The groups are shells around one centre, one inside the other: the same stretched ball of 4 dimensions in 9 sizes.
Some rows, each with its group after it:
[ 1.15  2.66 -3.17  3.90  0.87 -1.69 -4.04  0.90  1.57 -0.29 -2.01  0.86
  4.18 -1.07  1.56 -2.47 -3.01]
q183
[-0.65 -0.26  2.98 -6.89 -4.15  2.99  0.72  1.47  1.67  0.14 -2.03 -3.49
 -6.96 -1.60 -1.22  1.14  1.05]
q183
[ 3.83  1.83 -2.01  1.67 -1.05 -3.31 -5.50 -1.63  1.87  0.46 -2.55  2.63
  2.76  0.89  2.12  0.94  0.02]
q41
[ 2.16  1.09  0.64 -5.61 -3.11 -1.08 -1.77  0.14  0.78 -0.09 -1.94  0.56
 -3.90 -0.91  0.19  2.72  2.62]
q183
[ 0.53 -1.30 -2.79  3.53  0.66 -0.81 -2.54 -0.23 -0.28  2.76 -0.32  4.52
  1.37 -3.19  1.77 -0.55  1.47]
q43
[ 0.76 -1.37  2.29 -6.80 -4.08  1.30 -0.03  0.02  0.62  1.38 -1.42  0.02
 -6.92 -1.83 -0.41  3.13  3.99]
q248
[-1.98 -0.43 -0.13 -0.41 -0.86  2.70  0.16  2.22  0.92  1.00 -1.03 -1.41
 -2.23 -3.37 -0.26 -2.06 -1.05]
q411
[-0.47  0.90 -0.33 -4.76 -1.48  0.44  0.41  2.47 -0.44 -0.12 -0.75  0.24
 -4.06 -3.75 -0.40  0.56  1.77]
q215
[ 0.73  1.97 -1.71 -2.27 -0.59 -1.28 -1.46  1.83 -0.10 -0.44 -1.13  1.28
 -1.00 -2.78  0.44  0.10  0.74]
q552
[-0.22 -4.06 -0.63  0.60 -1.04  1.17 -0.67 -0.83 -0.70  4.37  0.22  4.51
 -2.94 -3.90  1.10  1.20  4.29]
q248
[-2.16 -0.32  3.53 -5.67 -4.00  4.90  1.35  2.26  2.58 -0.02 -2.34 -5.94
 -6.71 -1.61 -1.69 -0.82 -1.32]
q41
[ 1.89  2.67 -2.46  2.95  0.00 -1.90 -4.50  0.23  2.05 -0.35 -2.45  0.55
  3.63 -0.12  1.56 -1.61 -2.64]
q43
[-2.25 -2.27 -0.84  1.57 -0.13  2.78  0.27  1.50  0.06  2.71 -0.13  0.99
 -1.87 -4.41  0.31 -1.94  0.38]
q248
[ 0.42  1.44 -3.11  3.26  0.98 -1.13 -2.91  1.15  0.60  0.53 -1.17  1.90
  2.80 -2.42  1.38 -2.06 -1.49]
q215
[ 2.59  1.51 -0.29 -2.89 -2.33 -1.71 -3.07 -0.31  1.28 -0.05 -2.22  0.93
 -1.40 -0.26  0.81  1.81  1.32]
q560
[ 1.65 -0.67  0.62 -0.69 -2.62  0.29 -2.93 -1.21  2.10  1.59 -2.24  0.31
 -1.57  0.01  0.90  1.00  0.77]
q670
[-1.98 -0.65  0.41 -0.17 -1.25  3.18 -0.03  1.88  1.49  1.14 -1.34 -2.15
 -2.32 -2.79 -0.28 -2.19 -1.53]
q560
[-3.68 -0.41  2.28 -4.96 -2.51  5.25  2.71  3.81  1.22  0.05 -1.25 -5.05
 -6.50 -3.90 -1.89 -2.02 -1.27]
q670
[ 0.52  0.96 -3.76  4.35  1.51 -1.52 -3.10  0.86  0.16  1.11 -0.81  3.23
  3.43 -2.84  1.75 -2.03 -0.92]
q670
[-0.97  3.16 -0.63 -1.79 -0.82  1.05 -0.85  3.29  1.65 -1.79 -2.12 -3.39
 -0.76 -2.05 -0.47 -2.55 -3.31]
q411
[ 1.47  1.00  1.78 -5.70 -3.79  0.44 -1.51  0.32  1.89 -0.33 -2.54 -1.80
 -4.44 -0.22 -0.26  1.92  1.12]
q670
[ 1.67  0.80 -2.54  3.06  0.10 -1.72 -3.89 -0.33  1.05  1.14 -1.57  2.63
  2.59 -1.21  1.77 -0.72 -0.44]
q552
[ 1.76  0.24 -3.37  1.65  0.61 -2.68 -3.00 -0.04 -0.81  1.64 -0.40  5.35
  1.43 -2.98  1.86  0.60  2.34]
q215
[ 3.97  2.62 -2.48  2.17 -0.68 -3.77 -5.91 -1.39  1.97 -0.07 -2.71  2.47
  3.73  1.08  2.20  0.51 -0.74]
q248
[ 2.19 -1.25 -2.52  2.37 -0.19 -2.13 -3.54 -1.47 -0.17  2.83 -0.66  5.57
  1.07 -2.07  2.14  1.23  2.93]
q560
[ 2.16  0.57 -3.75  2.70  0.85 -3.14 -3.74 -0.35 -0.50  1.55 -0.64  5.47
  2.58 -2.46  2.17  0.35  1.75]
q215
[ 0.97  1.66 -3.53  1.84  1.02 -2.21 -2.71  1.23 -0.35  0.41 -0.74  3.37
  2.16 -3.02  1.43 -0.92  0.15]
q43
[-0.23 -0.28  0.39 -4.91 -2.14  0.86  0.33  1.57 -0.26  0.76 -0.76  0.61
 -4.92 -3.38 -0.32  1.32  2.71]
q411
[ 0.60 -1.97 -0.88 -0.96 -1.18 -0.08 -1.18 -0.26 -0.54  2.72 -0.30  3.75
 -2.53 -3.24  0.96  1.48  3.63]
q411
[-0.13  1.66 -0.09 -4.87 -1.75  0.33 -0.08  2.45  0.22 -0.74 -1.30 -0.80
 -3.64 -2.89 -0.47  0.36  0.80]
q552
[-0.65  2.51  2.63 -5.82 -3.75  2.78 -0.29  2.47  3.16 -2.00 -3.25 -6.49
 -4.52 -0.20 -1.42 -0.93 -2.86]
q41
[-1.88  1.44  1.28 -6.02 -2.35  2.67  1.49  3.61  0.81 -1.10 -1.48 -3.71
 -5.42 -3.28 -1.46 -0.79 -0.57]
q560
[ 2.38  4.57 -3.65  2.12  0.76 -3.50 -4.68  1.21  1.36 -1.73 -2.34  1.10
  4.51 -0.54  1.59 -1.60 -2.78]
q41
[ 1.61  1.99 -0.90 -3.79 -1.62 -1.61 -1.84  1.11  0.27 -0.54 -1.56  1.08
 -1.96 -1.84  0.40  1.33  1.50]
q552
[-0.27 -2.23 -1.49 -0.08 -0.39  0.30 -0.55  0.40 -1.08  2.96  0.23  4.14
 -2.24 -4.33  0.92  0.69  3.50]
q183
[-0.96  1.04  2.69 -7.74 -3.86  2.79  1.08  2.55  1.56 -0.97 -2.11 -4.37
 -6.84 -1.92 -1.57  0.58  0.21]
q43

New rows, each followed by its group:
[ 3.42  1.56 -2.94  1.22 -0.25 -3.84 -4.64 -0.99  0.40  0.70 -1.56  4.47
  2.34 -0.79  2.12  1.27  1.53]
q560
[ 1.91  4.02 -2.30 -2.86 -0.50 -2.92 -2.53  2.01  0.18 -1.90 -1.73  1.01
  0.26 -1.84  0.60  0.32 -0.04]
q670
[ 2.44  3.36  0.02 -5.18 -2.64 -1.83 -2.58  0.95  1.46 -1.78 -2.65 -0.95
 -2.07 -0.11  0.16  1.60  0.30]
q670
[ 2.98  1.85 -0.13 -2.23 -2.53 -1.79 -3.81 -0.72  2.04 -0.25 -2.76  0.24
 -0.63  0.73  0.95  1.56  0.38]
q670
[ 2.30  4.79 -1.44 -0.76 -1.14 -2.16 -4.17  1.21  2.59 -2.45 -3.29 -1.91
  2.12  0.73  0.74 -1.07 -3.35]
q41
[ 3.23  3.16 -1.09 -0.64 -1.73 -2.55 -4.69 -0.40  2.39 -1.03 -3.08 -0.03
  1.50  1.13  1.24  0.52 -1.25]
q41
[-1.99 -2.31  2.58 -4.70 -3.31  4.23  1.56  1.41  1.01  1.85 -1.08 -2.24
 -6.92 -3.09 -1.04  0.33  1.61]
q183
[ 3.61 -0.90 -1.34  0.80 -1.65 -2.63 -4.52 -2.61  0.80  2.48 -1.58  4.82
  0.37 -0.20  2.18  2.63  3.24]
q41
[-1.04 -2.05  1.28 -3.31 -2.50  2.63  0.52  0.87  0.50  2.04 -0.85 -0.20
 -5.21 -3.10 -0.34  0.65  2.17]
q411
[ 1.32  1.49  1.30 -2.73 -3.14  0.69 -2.58  0.15  2.95 -0.46 -3.10 -2.81
 -2.00  0.68  0.10  0.22 -1.35]
q41
[-0.82  3.45 -0.71 -4.33 -0.97  0.40  0.02  3.87  0.55 -2.18 -1.61 -2.49
 -2.32 -3.03 -0.77 -1.37 -1.56]
q183
[ 1.77  3.39 -0.94 -3.39 -1.57 -1.73 -2.47  1.48  1.13 -1.65 -2.27 -0.54
 -0.81 -0.91  0.31  0.45 -0.45]
q411
[-1.52 -1.49  2.77 -5.80 -3.66  3.77  1.35  1.52  1.20  1.13 -1.43 -2.77
 -7.11 -2.62 -1.18  0.67  1.45]
q43
[ 2.92  3.51 -1.78 -3.09 -1.26 -3.35 -3.33  0.76  0.59 -1.44 -2.07  1.53
  0.01 -0.78  0.91  1.43  0.80]
q183
[-0.31  1.61  1.89 -5.63 -3.31  1.97 -0.22  2.04  2.03 -1.08 -2.47 -4.02
 -4.66 -1.13 -1.00  0.01 -0.86]
q411
[ 1.86  1.56 -3.12  2.65  0.47 -2.45 -3.88  0.11  0.61  0.64 -1.41  3.09
  2.89 -1.55  1.79 -0.65 -0.29]
q552
[ 1.73  1.06 -3.29  1.17  0.53 -2.71 -3.01  0.39 -0.53  0.93 -0.70  4.43
  1.53 -2.74  1.66  0.30  1.58]
q560
[-1.38  0.02  2.06 -4.33 -3.02  3.27  0.48  1.96  1.84  0.12 -1.96 -3.73
 -5.01 -1.92 -1.01 -0.59 -0.67]
q552
[ 0.19  0.76  0.82 -1.75 -2.38  1.42 -1.69  0.79  2.32  0.13 -2.41 -2.34
 -2.01 -0.65  0.00 -0.61 -1.32]
q552
[-0.70 -0.24  0.83 -0.99 -2.07  2.33 -1.02  0.97  2.02  0.86 -1.96 -2.13
 -2.34 -1.46 -0.07 -1.10 -1.15]
q552
[-0.18  2.21 -3.43  1.30  1.27 -1.30 -1.70  2.53 -0.40 -0.28 -0.66  1.91
  1.69 -3.72  0.87 -1.98 -0.94]
q248
[-0.13  1.81 -2.30 -0.31  0.28 -0.70 -1.32  2.25 -0.07 -0.20 -0.90  1.11
  0.12 -3.30  0.52 -1.25 -0.38]
q560
[-1.00 -1.28  0.35 -4.15 -1.83  1.63  0.92  1.68 -0.57  1.53 -0.31  0.95
 -5.17 -4.15 -0.34  0.93  2.96]
q215
[ 3.47  1.16 -3.76  0.50  0.30 -4.67 -4.07 -0.73 -1.05  1.13 -0.65  6.66
  1.77 -2.20  2.28  2.16  3.53]
q41
[ 1.60  0.36 -2.90  0.16  0.20 -2.47 -2.42  0.29 -0.97  1.33 -0.37  4.88
  0.31 -3.18  1.52  1.00  2.75]
q215
[ 0.40  4.93  0.17 -4.12 -2.00  0.10 -1.74  3.05  2.56 -3.31 -3.21 -4.90
 -1.10 -0.27 -0.68 -1.57 -3.85]
q670
[ 4.28  2.26 -2.74 -0.13 -0.77 -4.64 -5.07 -1.19  0.51  0.14 -1.91  4.41
  2.04 -0.14  2.12  2.14  1.92]
q670
[-1.76  2.13  2.69 -5.37 -3.41  3.82  0.51  3.15  3.07 -1.81 -2.98 -7.14
 -4.78 -0.94 -1.70 -1.85 -3.45]
q670
[ 1.94  1.53 -2.31 -1.96 -0.48 -2.68 -2.32  0.75 -0.65  0.21 -0.86  3.60
 -0.54 -2.62  1.09  1.43  2.46]
q215
[-0.62  1.36  2.78 -8.57 -4.09  2.42  1.05  2.56  1.46 -1.26 -2.16 -4.32
 -7.15 -1.79 -1.62  1.05  0.56]
q670
[-1.71  0.16 -0.63 -1.27 -0.60  1.86  0.30  2.59  0.25  0.58 -0.76 -0.63
 -2.34 -3.88 -0.25 -1.63 -0.37]
q411
[ 1.31  4.36 -0.25 -2.57 -1.87 -0.67 -2.85  1.87  2.68 -2.54 -3.26 -3.48
  0.04  0.33 -0.01 -1.12 -3.31]
q183
[-2.63 -2.83  1.44 -1.13 -1.98  4.50  1.12  1.38  1.02  2.58 -0.78 -1.57
 -4.68 -3.55 -0.54 -1.30  0.36]
q41
[-0.09 -2.36  1.08 -4.32 -2.73  1.49  0.27  0.22 -0.21  2.40 -0.54  1.65
 -5.76 -3.21 -0.02  2.18  4.14]
q43
[-2.16 -0.38  2.12 -3.11 -2.76  4.21  0.72  2.16  2.17  0.41 -1.93 -4.44
 -4.64 -2.11 -1.10 -1.60 -1.65]
q215
[ 1.20 -0.18 -1.79  2.70 -0.38 -0.71 -3.32 -0.52  1.16  1.75 -1.48  2.25
  1.44 -1.34  1.57 -0.56 -0.05]
q552
[ 0.70  1.24 -0.84 -4.45 -1.43 -0.91 -0.63  1.72 -0.52 -0.13 -0.88  1.48
 -3.16 -3.13  0.09  1.33  2.38]
q215
[-2.91  1.35  0.38 -0.34 -0.92  3.83  0.33  3.54  2.22 -0.66 -1.94 -5.01
 -1.59 -2.63 -0.92 -4.07 -4.43]
q41
[-0.64 -1.30 -0.84  1.67 -0.62  1.43 -1.38  0.47  0.85  2.19 -0.96  1.03
 -0.70 -2.67  0.77 -1.20  0.07]
q411
[-2.74  0.21  2.54 -3.41 -2.87  4.96  1.06  2.85  2.68 -0.24 -2.28 -6.13
 -4.79 -1.96 -1.51 -2.41 -2.95]
q670
[ 1.87  3.56 -2.32 -0.73 -0.33 -2.51 -3.25  1.39  0.89 -1.37 -2.02  0.77
  1.49 -1.18  0.95 -0.43 -1.05]
q411
[-1.98  4.29  0.04 -4.58 -1.18  1.87  0.65  4.98  1.46 -3.15 -2.15 -5.44
 -2.54 -2.77 -1.47 -2.88 -3.88]
q248
[-1.12  2.19  0.02 -4.85 -1.54  1.19  0.56  3.47  0.45 -1.33 -1.39 -2.32
 -3.67 -3.25 -0.91 -0.83 -0.57]
q560
[ 1.43 -0.37 -1.36  2.31 -0.81 -0.62 -3.44 -0.86  1.39  1.83 -1.64  2.09
  1.06 -0.96  1.54 -0.20  0.16]
q411
[-2.93 -1.56  3.41 -5.45 -3.68  5.52  2.23  2.42  1.79  0.90 -1.58 -4.93
 -7.49 -2.87 -1.75 -0.81 -0.27]
q41
[ 2.88 -0.83 -0.21 -3.10 -2.57 -1.81 -2.70 -1.53  0.19  1.89 -1.30  3.74
 -2.83 -1.13  1.20  3.51  4.43]
q670
[-3.54 -1.66  1.32 -2.21 -1.65  4.88  2.07  2.92  0.82  1.44 -0.72 -2.93
 -5.03 -4.29 -1.14 -2.19 -0.65]
q41
[-2.80  3.08  2.64 -7.61 -3.17  4.20  2.08  4.95  2.24 -2.87 -2.53 -7.98
 -6.16 -2.35 -2.47 -2.16 -3.42]
q248
[ 0.82 -1.60 -0.68  1.98 -1.18  0.44 -2.69 -1.02  1.30  2.63 -1.38  1.99
 -0.23 -1.39  1.32 -0.04  0.84]
q215
[-1.80  1.04  1.80 -3.69 -2.61  3.50  0.40  2.69  2.29 -0.70 -2.28 -5.02
 -4.05 -1.79 -1.18 -1.77 -2.40]
q411
[-0.06  2.12  0.09 -0.98 -1.63  1.08 -1.92  1.64  2.47 -0.87 -2.60 -3.12
 -0.61 -0.68 -0.02 -1.77 -2.92]
q552
